The rows of a group lie close to one hidden flat surface of 12 dimensions, which passes through zero. Surfaces can cross.
Known rows, each followed by its group:
[ 22 -18  41  -9  28  -9 -60  10  22 -18  18  13  14  -1 -11  -5  11 -10
 -40 -11 -29 -17 -11 -39 -24]
q553
[-11   8  18 -31  42   5  -7  24  11  -5  -6   3  19 -17  -1  36  15   4
 -37   2 -20   8 -13 -28 -19]
q329
[  5 -16   1  -7 -31  37  -9 -11 -15 -41 -25  13  -9 -15 -11  10  15   1
 -20   1  -1   8  56 -43  11]
q329
[-19 -15  32 -16 -23   4 -22  -9 -16 -12 -10  25  13 -48  18 -33  20  52
  -8  22 -25 -19  11  -2 -11]
q768
[  4 -13 -33  16 -10   2  27 -36  -3 -18   3  18   9 -41   7  -2   4 -19
  -1  -2 -19  -7 -25  36  19]
q768
[  2  42 -19 -49 -18  35  16  14 -49  -7  12 -22  -4  10 -22  -2 -20  19
  25  -2 -15 -19  11  16  15]
q795
[ 20  13  -7 -21   2  13  -4  24  43  46 -51  -7  11  20   6  22  19   2
  49 -13  13  19  -3  41  19]
q553
[-15 -32  -5  14  37   5 -11 -10  29 -14 -22  25  -4  -9  19  29   7 -27
 -32   3  25  41  17 -38  -8]
q795
[ 24 -18  -3  -8  -2   6 -18  -8  17  -3  -6 -34  27 -18 -14 -16 -39 -34
  -6 -18 -17 -44 -43  11  44]
q329
[-18  -5   3  33 -36 -24  40  -4 -12  22  45   5  12  -4  11  -4  -4  13
 -20   1  -1 -13 -10   6 -10]
q553
[-23  28  -8 -60   7 -23 -16  25 -33 -39  14   5 -27  29   3  25   6  30
  -8  -2  17  -2  36 -36  -7]
q795
[-24   7 -42  -3  44  -8  25  -3   9  24  31   6  -2   3  17  29 -28 -10
   2  -6  13  29 -31  15  21]
q329
[ 31 -27  -3  11  -7  28 -12  20  -4  30  -2 -19 -38  22 -13  -4   9  -4
 -61  26 -34 -13  61  -2  -5]
q768
[ 12 -24  -2  53 -38 -34  24 -20  -6 -52  -4 -18   7  -5 -12   4  33 -35
 -12 -21  23 -16   2 -13 -26]
q553
[  2  -6 -12 -21  19 -15  -4 -12 -30 -25  -6  20 -10 -23   8 -46 -32 -17
 -22  34 -28 -42 -17  15 -24]
q329
[ -1 -22 -33   0  -9   1  18 -24  13 -11  17  14  15 -17   9  30 -36 -40
 -20 -23   9  -4 -23 -14  50]
q329
[ 24  14  -3  -4 -10  -3 -10  23  32   1  -7 -37   0  33 -18  51  41  -8
  -5 -31  -1   5  15   5  21]
q553
[ -8  11   2  13   8   8  -3 -15   6 -15  16   4  25   1   9  18   7 -23
  -4  -1   4  19 -22   6 -23]
q768
[ 34 -11 -27  20   1  39 -14   7  12  23  25 -35 -24  42 -32   8 -12 -36
 -24 -23 -11   3  34   0  32]
q329
[-22 -25  33   7  -8  32 -37 -32  33  14 -22  28  60 -49  48   0   9  13
  18  23   2  23 -31  30 -10]
q768
[ -1  -8  11   8 -42 -38   3  14  -7  -2  22  18 -36  10   0   4  49  54
 -27  -5 -17 -13  50 -18   5]
q795
[ -3  82  28 -53   8  -7  -7  15 -25 -25   3  -2  -5  15 -16   8   7  38
  48   6 -16   7 -23  -2  -8]
q795
[-47 -17  10  16  11 -59  13  13  -9   9 -14 -15 -12 -10  27 -37   6  42
   7  16  35  -8   5   6 -28]
q329
[ -8 -30  -4   9  -4   6  24 -11  -9 -14 -32   9  11 -33  11  -2  -6 -20
 -26  18   9  -5   5 -13 -17]
q768
[ 20  15  -8 -43  -5  29 -14  24  20   2 -54 -19   9  15 -12  35  14  -2
  34 -24  13   9  20   4  30]
q553
[  0 -32  33   1 -30  -1   9   9 -20   2 -17   6  29 -38   1 -32   2  11
 -36  18 -20 -46   5 -11 -37]
q795
[ -4  31   4 -31 -24  35 -18  -2  -7  -7  26  -5   6  11  -8  13 -15  11
   3 -10 -14   3  11 -10  37]
q795
[ 25  19 -34   7   0  25 -17 -20 -13 -16  13 -23 -29  41 -18  -6 -15 -29
  37  -5  10  14  13  26  20]
q553
[-12  15  38  -2   0 -10 -26  16  20  24  17 -13  36  29  12  -2 -23   3
  30 -11  33   6 -33 -10 -13]
q768
[-32 -41   2  -9 -17  17  22  24 -22  12 -13 -26  54 -14  15   9 -21  -8
 -20  -7  45 -20  10 -17 -38]
q795
[-10 -14  -5   9  18 -11 -45 -44  15 -18  10  78 -32  12  40 -16 -16  -4
  23  22  30  45  15 -19   2]
q329
[ 21 -18 -22  -6   4   1 -26 -18  21  13 -10  41 -18  17  12 -18 -33 -25
  28  -5  17   6   5   3  27]
q553
[-18 -29 -17   4  38  -4 -21 -20  38 -27 -45 -20  -4 -34  14   3   1 -14
  -4  -4  17  17 -10  -3  43]
q795
[-16 -25 -23  20 -19   2  14 -48 -11 -47 -32  18 -26 -43   8  -3  17  13
  18   7  18  21  24  -9  34]
q329
[-12  27  -3  -7 -16 -26  14   6  -8 -17  48  18   6  22  -7  27  -2   4
   8 -36  18   7  -9 -30   8]
q768
[ -4 -46 -12 -25  37   2 -20  60   6  62  16 -31  26  38  12  20 -19   1
 -14 -25  34 -20  13   1 -27]
q795
[-36 -23   5  31 -23 -18 -27 -36  22 -13  37  32   5  13  39  14 -15   3
  12 -13  58  38   8 -35  24]
q329
[ 47  -6 -15 -27  -6  23 -11  -6  14   2 -28  29 -22  -9 -21   3   1 -10
   5  -8 -36 -11  14   2  47]
q329
[  9  -4 -22 -32  -3  35  11   1 -21  37  -2  56  -3  -9  17 -34 -40  -6
 -17  35 -33 -19  15  27  -8]
q553
[  5 -19  23  18   7  25  -3  14  22  51  30   3  31   3  -1  18 -17  -9
 -28  -8 -10   8 -15 -16  -5]
q768
[  8   9  -2 -25  -4  41 -10  14  15  13   4  20  26  29  -4  44 -11 -23
  11 -26  24  29  14 -30   8]
q553
[ 17 -31  -3  12 -41 -17  16  19  -9  36   7 -11 -23  18  -8 -29 -28   4
 -26  -1   1 -44  34 -13  21]
q768
[  3   2  -3   0 -37 -39  -7 -10  12   4  -1   8 -31   2   5 -23   6  41
  36 -12   0 -15   9  18  59]
q795
[-19 -20  -3   1   7  31  25 -16 -36 -10  13  42  11 -38 -10 -16 -33   6
   9  -5  11  13   1 -50  -2]
q553
[ 21 -23 -27 -38  -9 -13   7  23  -4  -9 -14   3 -21  14 -10  10 -47 -37
 -50  -9   1 -44  28 -39  32]
q768
[ 14 -18  -9   7 -12  -3  14  10   2  50  12   2 -16   9 -13 -27 -36  10
  19 -14   1 -19  -1   4  39]
q768
[ -8 -37 -12   8   1  30 -36  -2   0  27  15 -11   6  22  17 -23 -28  -4
   4  -1  26   1  29  13   2]
q795
[ -8  -3  16 -18  15 -35 -25  -5 -11 -59   1  34 -24 -22   5 -10  34  19
 -41  10 -28 -14  18 -34 -23]
q768
[-13   2   4 -33 -13   2  23  36  22  33  -3  -1  13  -8  -6  55  10  37
  -5 -36   4   7   9 -29  52]
q553
[  1  12  20  16  -1   4  -3  10  -1  42   0  18 -16   4   2 -30  45  55
  26  18 -23  16  20  35 -28]
q553
[  7  31 -39 -25  19  56  27   2 -29   0 -10 -35  -7   0 -29  12 -11 -10
  22  -2 -17  11   2  28  21]
q795
[ -1  -2  -6  -8 -44  11  29  17 -30   9 -34  10 -22  11  -7 -14   9  22
  16   6  22  -4  62  -9 -10]
q329

New rows, each followed by its group:
[ 38  -4 -13 -20  27  13  18  26 -15  20   6 -14   2  -7 -30   1  -4 -21
 -40   2 -53 -40 -16  17 -20]
q795
[ 10   1  30  30  22  16 -33   0   4   2  27  26 -13  19 -19  -5  46  25
  13  -9  -7  41  24 -27 -34]
q553
[ -7   4  39   2   8 -29 -26  26  33  12  26 -10  22  18   7  32  24  12
 -22 -20   2   3 -17 -23 -12]
q795
[-34  -8 -28   5 -13  -1  38  -4  -4   8  36   2  25   8  21  41 -42 -26
 -12 -19  45  14 -13 -18  17]
q329
[ -7 -13  11  10  37 -26  24  10  -8 -11 -47  -2   6 -25   3  -6  21  -1
   2  19  11   0 -16  -1 -59]
q795
[ 10   6 -35  -6  20   5  20   4  -1  22  -3 -26 -19  -6 -16  -4  -6   8
  18  -7 -20  -8 -10  38  36]
q329
[  9  26 -22  -2 -21  18  23 -17 -24   0  20  -5 -10  -6 -15   0   7  16
  27  -2 -27  -1  -7  39  24]
q329
[  4 -15  -3  -8 -24 -44  40  11  17   3   7  13  16 -39   0  39  21  10
 -39 -27 -25 -30 -25  -6  33]
q329
[ 12  17 -31 -20  58   1  40  34 -19  -8 -37 -32 -43  17 -46  13 -13 -20
   0  -9  11  10  15 -34   3]
q768
[ 16 -18 -31  28 -11 -14  28  -3  -6  16  23  20 -21  23  -1   9  -1 -24
 -14  -4   8   1  17   5  -8]
q795
[  6 -10   2  23  10 -20  18   0 -21   6 -13  20 -20   2   2 -26  17   6
  13  25   7  -1   8  12 -55]
q795
[ 17   3 -12 -20   9   5 -11  19 -44   7  37  20 -27  41  -7 -17  -9   1
 -18  20 -13 -17  35  -2 -51]
q795
[ -5  22  -1 -17  -8  60  -4   5  -6  -2 -17 -41  -3  -9 -30  27  30  42
  36 -18  -8  31  28   2  48]
q329
[ 19 -17   2   0  -9   8 -13 -13  16   4 -65  19  -2   0   5 -30 -24 -21
  52   4  33   3   4  -1  12]
q329
[ -3 -14   2   7 -20 -35  -2   3   7  14  56   1 -13   5  -2   4 -12  21
 -32 -20 -16 -24  -5 -17  41]
q553
[ 28  -3 -22  -5  22 -18 -11  -1 -24 -15   8  -5 -50   2 -19 -38  12   3
 -21  18 -49 -34  14  26  -9]
q795
[ -5 -13  17  33 -35 -18  35   9  11  42  -5  20  12 -12   1  -5  39  43
  36 -19  13  11   4  10  -6]
q553
[  3   7 -10  -2 -15  11  23   0   0 -10 -31 -34  28  -8 -11  14 -10 -21
  35 -22  26  -4 -21  10  12]
q553
[  5  22  19  -7 -14   0 -22  18  -6  25  18 -19 -14  28 -10 -25   5  41
  34  -2  -6  -7  11  18   7]
q768
[-33   7   6 -31   8   3  -1  -9 -39 -28  -5  12  22 -25  21 -28 -37   0
   0  28  11 -17 -18  -6 -35]
q329
[  9 -24  -1  18  -5 -21  -9 -22 -17  -7  -1  54 -29   5  18 -44 -12  -9
  -5  31   5  -6  19  -5 -35]
q795
[ 24  36 -14  23  -4 -68  48 -10  -8 -33  27  -2 -24  10 -20  14  19 -28
  -8  -6 -21 -21 -46  18 -11]
q795
[ 31  40   6 -15   5 -12  18  23 -16  23  17  51 -12  30  -3   2  21  -4
  -6  21 -38  -6  -1  22 -63]
q329
[ -4   2 -10 -31   8 -11  17  29  15  -3 -51 -25   3  15  -2  36 -21 -24
   7 -16  43   0   3 -28  18]
q768
[  6  23   5 -25  35   2 -28  13 -18 -38  -3  -4 -40   5 -19  -1  43  23
 -29  16 -40   3  34 -13 -23]
q768
[ 34  18  34   3 -20 -23 -16  -1  37  15   8  54   8  15   4  25  38   6
  17  -8 -18  13 -17   0 -11]
q329
[-24  12 -10  21  38 -19  22  -2  -7   5   0  18 -18  10  18   1  16   1
  11  23  21  39  -2  12 -50]
q329
[ 11  20 -20  37  18   8   5 -18  11 -11  33  -7 -25  28 -13  27  25 -23
  -7  -4  -9  39   3  11  -1]
q795
[ 27  -9  -2  46 -31 -17  -5 -12  11  23  59  12  -3  37  -8 -10   3 -14
   3 -27  -3  -7  -6  13   6]
q553
[-41  -4  51 -25   1 -19 -36  22  10  -1  -8 -11  40 -10  26  -6 -13  36
   4   0  31  -8 -13 -32 -14]
q329
[ 14  35  50   5 -43  33 -31   0  14   7  -4  -9  22  17 -14  13  37  36
  66 -16   5  28   7   3   8]
q329
[ -6  36  42 -19 -22  34 -34   6 -16   8  -9  -6  17  21   0 -23   1  37
  66  10  17  15   9   7 -20]
q329
[  8  21  -4 -20  66   1 -16  10  -7 -13   1  13 -41  -3 -30 -11  17  20
   3  -1 -34  17   2 -16   2]
q768
[  4   6  22 -32  27  30   0  13  13  22 -52   7  27 -34  -6  -5 -13   7
  26   9 -11   4 -28  -1   3]
q795
[ -4 -21  14  20 -14 -22   0   9   9  18 -43 -22   3  12  10 -41 -16  -2
  34   0  48 -13   6   4  -9]
q329
[  5  15  -8 -22  -7  42 -28 -17   4 -12  14   2  26   0  11  20   2 -17
  -6   7 -24   5  -7  31   5]
q768
[ 24   3  -6  39  14  -9   8 -15   2  -5   1 -11  -5   7 -11 -15  11 -35
   3   9 -12  -2 -25  33 -29]
q329
[-41 -18 -23   8  20  17  15  -9 -11  -8 -40 -50   2 -23   7 -17 -28   6
  38   0  48  17   0   6  25]
q329
[ 15   4 -11  14 -21 -24  14 -17 -29 -14  12   3 -25  -9  -5 -44  11  10
   2  19 -32 -36  -6  42 -10]
q329
[ 10  15  54 -19 -48  -2  -5  20   7   2 -35  19  35   0   1   4  24  22
  28  -5  12  -8   7 -20 -26]
q329
[-10 -41  -1  11  38 -15 -17  27  24  12 -30 -67 -23 -10 -13 -15  10  18
 -32 -12   0 -15  20 -10  31]
q329
[ 19   5  -4  -6   8  15  -5  17 -25   8  21   2  -1  38  -5 -23 -35 -46
 -40  19  -9 -25  13  -3 -54]
q329
[ -8  23  17  12   9  11  12   4  -9  -8   0 -42  29 -12 -12   5  23   2
   7   2  -9   1 -29  23 -32]
q768
[-18  36  36  23  -5 -34 -14   2   3 -14  40 -15  15  37  10  14  20   7
  18  -4  27  19 -23  -3 -43]
q795
[ 41  30  -3 -11  34   8   2   3  15  21 -17  11  -1   2 -18  -3   8 -16
  30   7 -37   3 -40  42 -11]
q329
[  0   3  32  -7 -50 -24  12   7  14  -1   2  12  44 -16   6  26  12  11
  -1 -20   3 -21 -25 -15   5]
q329
[ 10  -2  -7  44 -22 -26  12  -8  23  27  13 -18 -14  10   1   2  40  21
  25 -13  -2   7  -5  45  22]
q768
[-25  15  30  -4   9 -16 -38   6  -1  -9  33   4 -17  20  20   0  13  30
 -30  25  -6  13  19 -19 -24]
q553
[ 32 -24  14 -16  -1 -14 -33   5  34   2 -38   9  26  -9   1 -18 -12 -24
  18 -21   3 -34 -28   2  12]
q553
[-27  11  17   7 -24  49   1 -10  -2   6 -17  -4  33 -19  21  27  44  32
  22  17   8  43  17  24 -23]
q768
